There are 8 hidden switches. A switch that is on adds its own fixed numbers to the row, and there is some noise. The rows also spread widely along 12 directions, which tell nothing about the answers.
Some rows, each with its switches (1 for on, 0 for off) after it:
[  6.9  14.4  -0.5  13.1   4.9 -28.5   1.2 -11.5  10.8  -6.7  -6.6   3.8
  -2.8  -0.3  -6.0  -9.1   1.4  18.8  -0.3  15.5  -2.1  10.2   0.0 -14.6
  11.8]	0 0 1 0 0 0 1 1
[ -9.6   8.2 -10.4 -12.5  -6.8 -19.1 -28.9  -0.1  22.2 -19.0  12.2  -1.3
   2.3  -8.2   2.9   4.8  14.3  12.2  -3.8  15.9   9.8  -7.8 -29.3  -9.1
   1.4]	1 1 0 1 1 0 1 0
[  4.0  -1.7  -6.0   6.8  -4.8   1.7  14.0 -19.6   0.6 -12.3   0.3  -3.0
  -3.1   3.2   1.1   3.9  10.0  19.8   6.8  -0.4   8.1  -4.1  -3.3 -13.2
   4.4]	0 0 1 0 1 0 0 0
[-25.3  16.6  -5.4   8.3   1.0  -9.5   5.7  -7.0 -14.8  -8.9  -9.8  -3.9
  21.2  10.3   5.8  13.5  12.9   0.5   4.6   9.0  -4.9   6.1  -3.4 -16.2
   7.3]	0 1 0 1 0 0 1 1
[-13.5  24.6  -8.3   1.1  -8.5 -36.6  -5.3   6.0 -19.3   4.8 -14.8   0.0
  34.4  -9.5 -19.9  12.5   4.0   9.9  -5.3  29.6  -8.8  -6.4 -15.0  -7.5
  17.0]	1 0 1 1 1 0 1 0
[  2.3   6.9 -14.1   4.0  12.0   2.6   3.6   5.7  -8.2   2.5 -21.6 -11.6
   3.0  16.5  -9.4   1.6  33.9   2.5   5.9 -14.5  -6.3   1.3  19.3  -4.0
  10.0]	0 1 1 0 1 0 0 1
[  0.4  22.9  -9.0   6.3  14.8   2.7 -13.7 -21.3  14.0 -17.7  -9.5  -2.2
 -18.1   0.6   7.7 -11.8  21.1   4.1  -0.2   1.6   8.2  -7.5  -6.8 -10.4
 -11.5]	1 1 1 1 1 1 0 0
[-41.1  -1.6 -21.0 -27.0 -14.7 -23.7  -2.8  18.0 -13.6 -10.4 -10.6 -20.3
   7.2 -26.6 -24.8  29.3  25.3  18.8   5.1 -27.9  -5.8 -14.2   2.2   2.0
   7.6]	0 1 0 1 0 0 0 0
[ -6.7  13.2  -5.6  -2.6   4.2   0.9   2.6 -20.5  -4.4 -11.2  -6.7  -8.5
  -5.8  -6.4   5.3   1.0  18.1  15.5   6.8  -2.6   7.6  -5.1  -4.5   0.7
   3.2]	0 1 1 0 0 0 1 0
[-15.0   0.1   0.9  -8.6  -2.1  -4.6  -6.5 -32.1   5.8 -28.4   6.0  -1.1
  -8.9 -11.9  14.3   8.5  13.5  29.0  -2.0   0.0  16.3  -8.2 -13.4 -19.4
   3.9]	1 0 1 1 1 1 1 0
[  8.6  14.5  14.6  -8.0   3.8  18.3 -22.6 -13.7  -1.2   3.3   0.3  -9.9
 -22.3  12.0  33.9   3.6   6.3  -4.0  14.1  28.4  -2.3   5.8 -18.1 -18.7
 -12.9]	0 1 1 1 1 0 1 0
[  7.1  20.6 -10.6   0.5   8.8 -31.5 -18.8   9.4  -1.8   4.3 -24.3 -10.1
  -2.8 -19.2 -25.0 -12.4  11.3  15.2   1.9   8.3  -5.4  -5.5   7.1   5.7
   4.3]	1 0 0 1 0 1 1 0
[ 14.2   5.3 -11.6   4.1 -11.2  25.0  -1.8  12.0  -9.5  -1.5  -6.3  -4.9
  14.3  20.2  -6.4  23.8  18.4   7.0  10.2   8.5 -14.9 -13.8  -4.5 -17.9
  10.7]	0 1 0 1 1 0 0 0
[-24.0   9.4  -4.9 -16.7   8.7   0.4 -10.7 -21.1   4.7  -4.8  -4.1  -7.6
 -13.4 -19.3   8.1  -6.2  12.8   4.2  -0.2 -12.1  17.5  -7.6  -6.8   0.7
 -12.2]	0 1 0 1 1 0 0 0
[ -6.9   6.6  -4.7  14.2  11.2 -14.1  -8.7 -35.9  13.6 -11.3   1.8 -12.2
 -12.8  -7.0  33.5 -31.7   6.4   1.5   2.1  21.6  18.1 -13.8 -22.7   5.6
 -15.8]	1 0 0 1 0 1 1 1
[ -4.8  -4.1 -12.8  17.9   0.3   0.1  -9.8 -20.0  -4.3 -14.6  -3.3  -5.1
   6.8  16.3   2.7   6.3  12.8   5.9  -0.1  -2.2   4.5 -12.6  -8.4 -17.3
  -2.7]	1 1 0 0 1 1 1 1
[ -7.5  -3.2  -3.2   8.4 -11.7  -7.1  -2.5 -17.2  -8.9   1.4   5.2   4.3
  19.1   5.2   5.3   2.8  -5.1   4.3   4.2  19.2   8.8  -6.3 -17.9 -11.2
  -0.5]	0 1 0 0 1 0 0 0
[ -4.5  14.5  -7.4   3.2   1.5 -12.2   5.7 -14.7  -1.1  -9.9  -5.9  -2.8
  19.0  -5.4  -2.9  -2.8  18.5  19.0   3.7  15.8  12.5  -1.2  -4.7  -0.9
  11.5]	0 0 0 1 1 0 1 1
[  4.5  16.3  -4.9  10.0  19.5  30.9   6.6  -5.5   2.8  -1.1 -11.7 -19.0
 -29.4  17.5  26.9  -7.1  28.8 -12.2  15.5 -14.0  -8.7  -4.7  10.2  -4.1
  -8.0]	0 1 0 0 0 0 0 1
[  1.1  18.7 -14.1   4.4  12.4  -2.8 -15.3 -20.5   9.6 -18.4 -10.7  -4.1
 -13.7  -1.4 -15.5 -10.5  14.2   9.9   1.5  -9.8  14.8  -1.7   1.1  -9.1
 -18.2]	1 1 1 1 1 0 0 0
[-33.4  -3.2   3.4 -31.1  -9.3   7.2  -7.0 -13.1  25.7 -24.5  24.8  -3.3
 -18.0 -17.0  42.7  14.3  25.2  13.9   1.2  -0.6  14.7 -12.0 -28.1 -10.1
   9.5]	0 1 0 1 1 0 0 0
[-30.6   8.3 -11.2 -13.7 -11.3 -10.4  -6.7 -10.4 -15.4 -24.6  -5.9  -3.6
  15.2  -8.0 -19.0  23.2  16.0  22.1   3.8  -7.1   8.8  -5.9  -8.8 -10.0
   0.6]	0 1 1 1 0 0 0 1
[ 20.7  -8.4   5.6 -10.5  -3.1  25.3   5.6 -23.9 -19.5  -2.9  -9.8 -19.1
 -17.8  -4.5  16.6   5.0  19.3  38.2  27.5   2.8   6.4  -9.8  12.9   3.6
   7.9]	0 1 1 1 0 0 0 1
[-37.0  13.1  -5.0  -2.1   8.6 -21.6  26.0 -25.6   0.8 -18.1  -7.0  -3.3
   9.8 -20.8  17.8   2.0  26.4  21.7  -4.2  -1.4  10.6   0.4   4.8  -4.8
  22.6]	0 0 0 1 1 1 1 0

New rows. What belongs after each?
[  2.6   5.1  12.9 -17.2  11.2  17.7  -1.4 -13.6  21.9   0.4   7.2  -3.5
 -29.0  -3.1  44.6 -10.4  21.2   4.5   3.6  12.1   5.2  -4.5 -11.3  -7.3
   8.3]	0 0 1 1 1 0 0 0
[  7.9  14.6  -5.5   5.2   7.2 -25.1 -12.3 -11.4  -1.0  13.1 -12.8  -3.5
  -4.8 -15.4 -20.3 -26.7  -7.9   4.1   3.9  11.5  11.7   1.9  -2.2   5.6
 -16.7]	0 0 0 0 1 0 0 0
[  5.7  14.7   2.8  -4.7  -5.8  -1.8 -11.3 -17.9   0.4 -14.5  -0.9   2.9
 -16.1 -13.3  -2.5  10.6   4.9  25.0   2.3   5.4   2.2 -13.7 -11.9 -17.2
   3.9]	1 0 1 0 1 1 0 0
[ -5.7   0.1   3.0   2.9  -0.2   4.1  16.6  -8.5  20.3 -20.4   7.9   0.8
 -17.1   1.3  30.0  10.4  22.5  18.4   1.0  -2.3  -6.7  -2.3  -1.4 -21.6
  25.2]	0 0 0 0 0 1 1 0
[-17.2  26.1 -14.8   8.1  13.5   8.9  14.0   5.8  -2.0  -0.7 -19.0  -3.6
  20.2   6.7   8.9   0.0  35.9 -10.9  -8.1   3.5  -9.7 -16.5  -0.6   3.8
  21.6]	0 0 0 1 0 1 1 0
[-20.4  18.8 -15.8  16.9  12.4  -6.5  13.3 -22.7  -4.2 -22.8 -17.5 -15.8
  -6.1  -3.3   6.5   0.7  21.6   7.8   1.9 -15.2  -0.9 -14.6   3.4  -8.1
  -2.1]	1 0 0 1 0 1 1 1
[ 11.1 -10.5 -10.3   3.4  -0.3   9.1  31.0 -11.2  15.1 -20.6   6.8 -26.6
 -30.7   4.1  38.8  13.6  35.8  28.6  13.7 -15.2 -13.0 -16.3   4.3 -11.9
  26.3]	1 0 1 0 1 0 1 0
[-14.2  -4.4  -1.3 -18.2   2.5   0.8 -12.3 -17.8  -1.8  10.5  -3.2 -12.2
 -10.8 -19.0  17.9  -7.6   6.3   2.6   4.3  -0.9  11.9 -15.2 -10.5   5.6
  -8.6]	0 1 0 1 1 0 0 0
[  0.9  15.1   3.3  -5.3   4.0  26.1  -2.0  -3.8  23.5 -11.4   5.3  -6.6
 -26.9   4.1  40.3   8.1  29.1   1.4   2.4   4.9  -9.4 -21.8 -15.2 -14.3
   9.4]	0 0 0 1 1 1 0 1
[-17.5   1.9 -17.7  13.2  25.4 -20.8   6.5 -24.3   0.9 -14.1 -21.4 -18.8
 -12.0   1.3   4.5 -16.0  30.1   8.0   0.1 -21.2   7.1   5.3  21.9  -6.1
  -2.8]	1 1 1 1 1 1 1 0
[ -0.3   2.8  -9.8  19.1   0.5  21.3  15.5 -12.2 -20.5   7.5  -8.3 -18.9
   7.5  21.8  19.5  -0.2  11.3 -15.1  14.1  10.9  -5.3 -10.8  -7.4  -6.8
 -13.2]	0 0 0 1 1 0 0 0
[-12.9   4.1   1.3 -26.1   2.7   5.2 -20.9  -7.4  -9.0  -8.6  -6.6 -16.5
 -17.5 -12.1  13.5  15.6  31.4  16.0   6.6 -11.4   5.3  -9.8  -0.4  -2.5
   5.4]	1 1 1 0 1 1 1 0
[-21.1   8.3  -8.1   4.4  -2.0 -24.0   5.9 -27.0   2.3 -20.9  -3.7  -4.5
  -7.9 -11.5   0.6   7.7   7.1  17.4  -4.3  -6.3   4.1  -7.7 -10.4 -17.5
   0.5]	0 0 1 0 1 1 1 0
[  5.3   2.8  -4.3  -8.1 -14.5   1.0   5.6  -0.5 -10.1  -9.1   0.2 -28.0
  -7.9  -8.2  10.3  19.0  21.4  25.3  23.9   9.3  -3.8  -7.9  -3.3  -5.3
   5.3]	0 0 0 1 1 0 1 0
[-15.4  -5.0  -9.5   1.0  -5.6   1.0  -6.1   1.0   6.6  -6.2   2.0  -2.9
   1.1   6.9   8.6   7.1  13.0  -3.5  -4.2   1.4  -3.3 -14.2 -16.2 -17.0
  -1.3]	0 0 0 1 1 1 0 0
[  8.2  24.5  -2.5 -12.2  13.2   1.3  -1.4  -2.6  18.9 -21.6  -3.8  -2.5
 -11.8  -2.7   0.0 -12.4  41.7  21.1   9.6   7.3  17.9  17.7   9.7  -4.1
   8.0]	0 0 1 1 1 0 0 0
[ -6.1  37.3 -15.1  11.7  10.2  -1.3   9.5  -1.4  -3.0 -19.1 -15.1 -13.6
 -14.3   7.2  -2.0  14.5  27.7   2.0  10.4 -13.0 -14.2  -1.9   5.6 -17.9
  -2.2]	1 1 1 0 1 0 0 0
[-18.2  11.0   8.7   0.8  10.5 -20.1  -6.5 -18.2   4.1   6.8  -8.7  -3.8
 -30.0 -18.7  23.0 -12.4  -6.8  -0.2   2.2   2.5  -5.2  -0.6  -2.9 -10.8
  -5.8]	0 1 0 0 0 1 0 0
[  1.8  -6.8 -14.1  -6.3  -2.0   5.3 -14.6   1.9  17.6  -7.2  -2.8   1.8
  -2.7   3.3  -6.7  -0.3  21.5   6.7 -12.0  -5.3   0.0 -21.6 -11.9  -8.4
   6.5]	0 0 1 1 1 1 0 0
[ -0.7  -6.3 -10.8  -2.8  -8.7 -15.6  -4.2  -3.1   9.0 -12.8   0.0  -4.8
   4.6  -9.3  -2.8  -1.0  16.9  24.6   1.8  10.1   5.8  -8.6  -6.8  -2.7
  11.5]	0 0 0 1 0 1 1 0
[-10.1  42.0 -15.0   1.3  -1.5 -20.2 -14.7  -0.6  12.3 -25.8  -2.7   1.3
   2.6  -4.1 -12.7  14.2  17.3   7.1  -3.2   7.9  -3.6  -7.0 -23.2 -15.7
   2.6]	1 1 1 0 1 0 1 0
[  5.0  -2.8 -12.5   1.1  -5.4   2.6 -17.1  11.9   2.8   0.5  -2.4 -13.9
  -5.8  13.8   0.5  10.1   9.1  -4.7  -0.2   2.3 -17.4 -18.5 -18.6 -11.6
  -2.4]	1 0 1 1 0 0 1 0
[ -2.5 -19.1  -5.3  -2.2   6.0  -8.3  -1.4 -25.4   4.0  -3.8  -6.8  -9.0
 -13.2  -5.7  -3.4  -9.9   5.3  19.1  -2.2 -14.5  13.3   0.0   6.6  -9.0
  -4.7]	0 0 1 1 1 0 1 0
[  8.6   7.6  -2.6  -5.3  -1.6   4.2 -14.7   6.5  10.6  -2.1  -9.4  -4.3
 -21.6  -8.6  -0.6   7.1  10.4  15.4   4.5  -1.4 -15.7 -14.3   0.3 -11.8
   7.9]	0 1 0 1 0 1 0 0
[ -3.3   0.2  -7.0  -7.0  -1.3  -8.0 -18.8  -5.2   3.7   2.4  -5.2  -2.7
  -5.1 -10.9  -3.1  -4.3  12.9   9.3  -0.5   0.0   5.7 -13.5  -5.7   0.1
   0.8]	0 1 0 0 1 1 0 0
[ -5.5   9.2  -8.3  -0.8   4.8  -6.5 -11.9   4.2  12.3   0.1  -3.7   3.5
  -2.5  -6.2  -0.1  -2.5  15.7  -0.6  -9.3  -3.4  -2.5 -16.7  -8.1  -5.5
   8.4]	1 0 0 0 1 1 0 0
[-20.9  18.9  -6.7 -20.0   7.7 -10.5  -8.6   2.4   8.1 -19.2  -7.7  -9.9
 -17.6 -16.4  -9.1   6.5  31.0  16.9   9.2 -17.7   9.2  15.1  13.2 -11.4
  -1.1]	0 1 0 1 1 0 0 0
[  8.6   0.1  -1.6   4.2  -1.9  -7.2   2.5   4.4  -8.5  -0.1  -5.0 -12.7
  -4.3   0.3   9.4  -1.6  20.5  16.4  17.7  13.0  -4.0  -2.8   6.3  -1.5
  11.1]	1 0 0 0 0 1 0 0
[ -7.4  17.3  -2.7   3.3   3.2 -23.0  -3.5  -7.0  11.4 -15.2  -2.4  -6.8
 -14.7  -3.3  22.3   0.9  21.3  14.6   5.8  17.5  -8.6   0.9  -6.6 -18.4
   9.6]	1 1 1 1 1 1 0 0
[-10.1  11.9   4.6 -17.1   5.3  -1.4 -11.6   3.3 -10.7  13.1 -22.1   1.4
  -2.6 -22.9 -14.9  18.1   4.7  14.4  -9.7 -11.0 -13.6 -16.0   8.5 -12.3
  20.8]	0 0 0 1 1 1 1 0
[ -1.4  11.5  -1.8  -0.1 -14.0  -4.5   4.2   4.4  -6.1 -10.4   0.7  -2.4
   7.9  -1.0   5.4  11.0  19.2  17.7  13.2  20.5  -2.8  -4.3  -9.2  -8.3
  13.9]	0 0 0 0 0 1 0 0
[-12.1  38.8  -8.7  -7.6   3.4 -11.1 -23.0   2.0   6.9 -18.5 -17.8  -9.2
 -22.7 -19.2 -15.2  13.5  16.8  12.1   1.9  -9.9 -12.6 -11.9  -5.6 -11.7
  -5.5]	0 1 0 1 0 1 1 1
[-17.1   5.1 -14.9   5.4  -0.3 -11.9   2.2 -20.5  -2.3 -11.9 -10.4 -16.1
  -7.6 -13.7   2.9   4.3  13.1  14.5   3.8 -13.4  -1.3 -23.6  -6.2   3.2
  -0.3]	0 1 0 0 0 1 1 1
[-22.3  -6.6   5.7  -6.0  29.5  37.1  15.0 -10.0   0.0  15.5 -19.6   1.7
  -5.9   8.2  26.3   2.6  20.2 -11.2 -18.3 -37.0  -8.1 -10.9  20.1 -10.9
  25.0]	0 0 0 1 0 0 1 1
[ 14.8 -29.8  -9.4  18.4 -20.0  -8.8  -1.7 -21.5 -28.9   7.9  -9.2  -9.0
  16.9  10.2  -3.5  -0.1 -10.1  23.4  14.5  24.6  -1.1 -15.5  -6.9  -7.0
  -1.6]	0 1 1 1 0 1 0 0
[ 18.7   6.4   3.5 -10.2 -14.3 -28.1 -21.2   3.3  16.8  -9.0   3.3   8.2
  -2.0 -18.5 -23.0   6.6  -5.8  39.1   2.0  24.4   2.2   6.7  -6.8 -20.0
  14.7]	0 0 0 1 1 0 1 0
[  2.5  13.3 -18.5  21.1   4.1 -15.8  15.5  -5.3  -6.8  -2.5 -17.3 -10.8
   0.1  -4.3  -8.8  -2.0  14.6  10.4   5.2  -6.2 -11.5 -16.4   7.4  -4.6
   8.4]	1 0 0 0 1 1 0 0
[ -2.5  27.9  -3.5  -2.8   4.3  28.7  -2.3 -22.5   3.8 -23.9  -7.6   0.6
  -6.6  -1.6   7.1  11.5  26.0  13.7  -2.3   0.2   3.6 -25.0 -16.4  -8.2
   5.3]	0 0 1 1 0 1 1 1
[-35.4   3.9  -5.1   0.3   2.6 -37.4   9.7 -23.0  -7.3  -1.7 -16.1 -14.2
 -10.4 -24.5  15.8   0.4   3.8  14.6  -1.6  -4.8 -10.0 -17.2  -1.6  -2.5
   8.1]	0 1 1 1 0 1 0 1
[-10.5   2.7  -4.0  -3.0   1.5 -17.7  -7.6 -11.7   1.0 -15.1  -1.3  -8.0
  -6.4 -11.1  12.6  -6.5  19.0  21.4  11.1   9.0  10.8   2.3   0.1  -4.7
   3.5]	1 1 0 1 0 1 0 0
[-29.6   1.0  -7.4   0.5   0.9   5.8  -6.0 -18.7   6.8 -33.0   8.9  -1.0
   0.5   9.8  12.8  10.6  24.1   3.7  -3.3 -12.3  15.6  -5.3 -15.0 -17.7
  -2.3]	1 0 0 0 0 1 1 1
[ -7.2  25.1  -4.0   4.8  15.0   3.9  -2.6 -18.7  -6.0  -2.7 -19.7  -8.4
 -12.8  -1.3   8.3  -0.6  22.2   0.9   1.4  -6.4  -2.3  -4.0   5.0  -6.7
  -0.9]	0 1 1 0 1 1 1 0
[  0.3   7.2  -2.5   9.7  -0.8 -32.0 -14.5  -9.5   0.3   9.3  -1.1 -11.2
  -4.5   1.9  12.6 -13.3  -5.8  -6.7   2.5  29.7  -2.7  -1.4 -23.9  -7.0
 -11.4]	1 0 1 0 1 0 1 0
[-14.8   0.2  11.4 -17.2  -6.1   7.2 -13.8 -14.0  16.3 -12.3  21.4   4.6
 -19.7  -9.9  39.8   6.4   3.6  10.2   3.2   9.5   7.8  -9.6 -27.8 -13.5
   7.0]	1 1 0 0 0 0 0 0
[ -3.6  25.7  -2.8   8.9  21.1  -6.2  13.1 -41.1  -9.2   3.9 -24.4 -12.0
 -17.3 -23.2  14.5 -10.4   1.0  15.1   2.2  -4.5  -0.8 -17.7   4.9   2.0
   2.5]	1 1 1 1 1 0 1 0
[  3.0  12.6 -17.0   5.7  -5.6 -38.0  -8.0  -9.4  -6.4  -7.6 -11.3 -10.3
  17.7 -15.4 -18.3 -11.0  19.2  25.4  11.5  22.9  15.6  -0.4  -2.8  10.6
   2.2]	0 1 0 0 1 1 1 0
[ -7.9  22.4  -1.3  -9.0  -0.6 -20.1 -14.0  -2.5   1.6   0.5  -8.0  -5.9
 -10.7 -30.2  -0.1   4.1   5.5  14.9  -0.7   5.9  -6.7 -23.4 -13.8   3.7
   9.5]	1 0 0 0 0 1 1 0
[-18.1   0.2 -13.8  24.2 -10.4 -27.9  -2.6 -30.7 -10.5 -13.2   0.2 -11.7
  10.0   8.0   8.6   2.7  -4.7   2.2   6.9  16.0   5.3  -6.8 -21.5 -16.4
 -16.4]	0 1 0 0 1 1 1 1
[ -8.3  19.2  -2.8   8.8   1.1 -43.3  -7.7  -6.4  -8.9   0.0 -10.6  -8.8
   1.3  -8.3 -16.7 -14.9  -5.4   5.6  12.9  24.5   7.9  22.8  -0.8 -12.1
 -21.6]	0 0 0 1 1 0 0 0
[ -0.6   3.1   4.1  -2.1  -1.0   7.8   3.0 -11.1 -10.2  -3.0  -5.4  -4.7
  -0.4  -3.0  21.7   2.4  16.6  19.3  14.8  18.0   1.0  -3.4   1.0  -6.2
  12.5]	0 1 0 1 0 1 0 0
[ -0.7  16.7  -5.8   8.8  -4.7 -34.3 -10.3  -1.0  -4.0  -7.7 -10.1 -14.3
 -10.6  -5.6  -5.2  -3.6   9.0  15.1  17.6  17.4  -4.3   4.5  -0.3  -6.6
  -6.4]	0 1 0 0 0 1 0 1
[-17.7  10.5  -5.3   2.5   3.1 -13.3  -4.9 -25.8 -20.2 -14.6 -17.1 -15.0
  -1.6  -9.3  -5.4   7.2  12.1  19.6  11.0  -4.8  10.3   1.9   6.9 -11.7
  -9.6]	0 1 0 1 1 1 1 1
[-35.4 -10.6  -6.9  -9.2 -13.0 -14.2  -5.3   3.3  -6.6 -13.0   1.7 -14.3
  -7.6   3.6  15.7  30.7  15.3   4.4   4.0  -8.2 -17.0  -6.1 -11.3 -30.1
   1.7]	0 1 1 1 1 1 0 0
[  2.3  13.1  -7.2   2.6 -10.4  -8.9 -10.9   4.2  12.9 -17.1   3.8  -7.7
 -10.1   0.9   2.1   5.2  15.3   9.2   7.2  13.3  -6.9  -7.0 -18.6 -12.2
  -0.1]	0 0 0 0 0 1 1 0
[-11.6  14.4  -6.7  -6.4   7.3  19.9 -13.7 -18.4  -8.1  -8.7  -9.1  -1.6
   0.5   2.2  -6.1  11.2   9.2  -1.3  -8.1 -13.4   6.9 -16.4 -13.0 -12.7
  -9.0]	1 0 1 1 1 0 1 0
[ -1.8  -5.2  -7.9   7.5  -8.1  -6.3   6.7 -21.2  -2.9   0.4  -4.7  -5.8
   7.4 -10.1   6.7   3.2   0.3  17.8  -3.6   9.5  -2.5 -26.8 -13.2  -5.8
  12.0]	0 0 0 1 1 1 1 0
[  7.5  18.6  -1.3  -2.0   0.5 -15.0 -21.4  -1.5  11.2  -2.6  -3.2   9.0
  -1.7  -9.1 -19.2  -0.1  -2.1  12.4  -5.4   9.2   2.4  -1.6 -10.8 -14.0
   4.5]	1 0 0 0 1 0 1 0
[ -4.9   3.1  -6.4  -0.4 -10.4  22.0   0.1 -32.6   2.3 -39.5  14.7  -9.0
   2.2  11.5  30.2  15.5  26.6  25.3  12.7  12.3  18.2 -15.2 -26.4 -10.4
   4.1]	1 1 1 1 0 0 1 1
[-12.7 -11.1   2.8 -14.5   0.6 -17.4  -7.9  -1.2   5.3   3.3  -1.3  -4.3
  -7.0  -7.4  13.5  -3.6  10.9  13.1   2.4   8.1   1.3   5.0  -1.3  -7.2
  11.8]	0 1 1 1 0 0 0 0
[-14.7   8.7   9.4 -17.9  -3.6  -7.2  -9.5 -14.4 -17.3  -0.1  -8.4   7.5
  11.7 -15.2  -4.3   6.1   1.5  21.2   3.2  14.2  10.2   3.7  -3.3  -7.5
   9.2]	0 1 1 1 0 0 0 0
[-33.3  -6.0  15.3  -9.8   1.5 -15.4   8.1 -24.4 -16.0  -6.3   1.4   1.6
   7.1 -14.4  29.3   9.4  12.3  21.0   2.8   6.1  14.6   3.5   2.8 -13.6
  21.6]	1 0 0 0 1 1 0 1
[-11.8 -18.1   0.3   0.4 -16.8   1.9  -4.9 -19.5   0.4 -16.7  15.5   5.2
   7.1  11.2  24.3   8.7   9.6  14.1   4.0  17.5   9.0  -7.4 -24.0 -16.9
   8.6]	0 1 1 0 0 1 0 0
[-12.6  -2.6 -14.9  16.1  -4.3 -11.9  13.7 -12.4   3.9 -14.3   2.1 -12.6
   7.7  12.6  15.7   6.0  14.8   7.1   7.0   5.6  -4.1  -1.5  -7.1 -18.4
   4.2]	0 1 0 1 1 0 1 0
[-23.9   3.1   2.2 -11.6   0.8  25.4  -2.9  -4.0 -17.9   3.5  -7.4  -7.8
   0.5   2.4  27.2  16.5  18.9  -6.4   4.8  -2.6  -8.2 -17.7  -7.3  -7.0
   5.9]	0 1 0 1 0 1 0 0
[  3.4  21.7  -0.9   7.1   6.5  -0.7  10.3 -49.3  -4.9  -2.5 -10.0   1.9
 -12.1 -29.0  -6.2 -17.7 -13.8  21.9   5.8  -0.7  22.2 -16.4  -5.9   4.0
 -11.1]	0 0 0 0 1 0 0 0
[-30.2  -7.9  -5.9  -2.3   1.4 -11.5  -8.8  -1.1  -0.5   6.1  -5.5   2.8
   1.1   8.9   0.7  10.3   1.5 -11.5 -13.8 -14.4  -8.7  -0.8  -5.7 -24.0
   0.1]	0 1 1 0 1 0 0 0
[ -7.5  -3.6 -21.9   1.9  -9.1 -22.7  -4.5 -16.2   9.0 -21.1   6.4 -20.7
   4.2  -8.8   3.9 -13.1  28.7  14.7  10.3  10.0  23.2 -11.8 -19.0  11.7
 -10.2]	0 0 0 0 1 1 1 0
[ 18.2   4.6   6.8  -8.9 -13.8 -12.6 -20.8 -13.2  -0.5 -20.7  12.8 -17.4
 -20.7  -7.5  14.3  10.3  11.7  40.4  29.1  24.5  12.4   8.3  -9.0 -13.0
  -2.2]	1 1 0 0 1 0 1 1
[-16.9   7.6 -12.2  14.1  14.1 -32.9  -9.3   3.4  22.3 -20.7  -0.8   4.7
   7.6  12.5   3.6 -14.7  29.2   1.3  -5.7   6.8   6.4  19.7   3.1 -14.5
  11.6]	1 1 0 0 0 1 1 0
[-19.6  30.6   1.4  -6.7 -10.2  -4.6  10.4 -14.5  -6.0 -12.5  -3.0  -1.6
   8.0 -23.4  16.9  25.5  11.7  19.0   0.4  18.4  -8.6 -23.6 -22.6 -10.7
  21.9]	0 0 0 1 1 1 1 0
[ -2.8  -1.8 -11.3 -10.9 -10.4  -8.4 -19.5 -14.5   0.5   3.6   0.5 -13.5
   5.1 -17.3  -1.9  -2.4   1.4   8.2  -1.8  11.8  11.3 -30.6 -30.3  10.5
  -9.5]	0 0 0 1 1 0 1 1
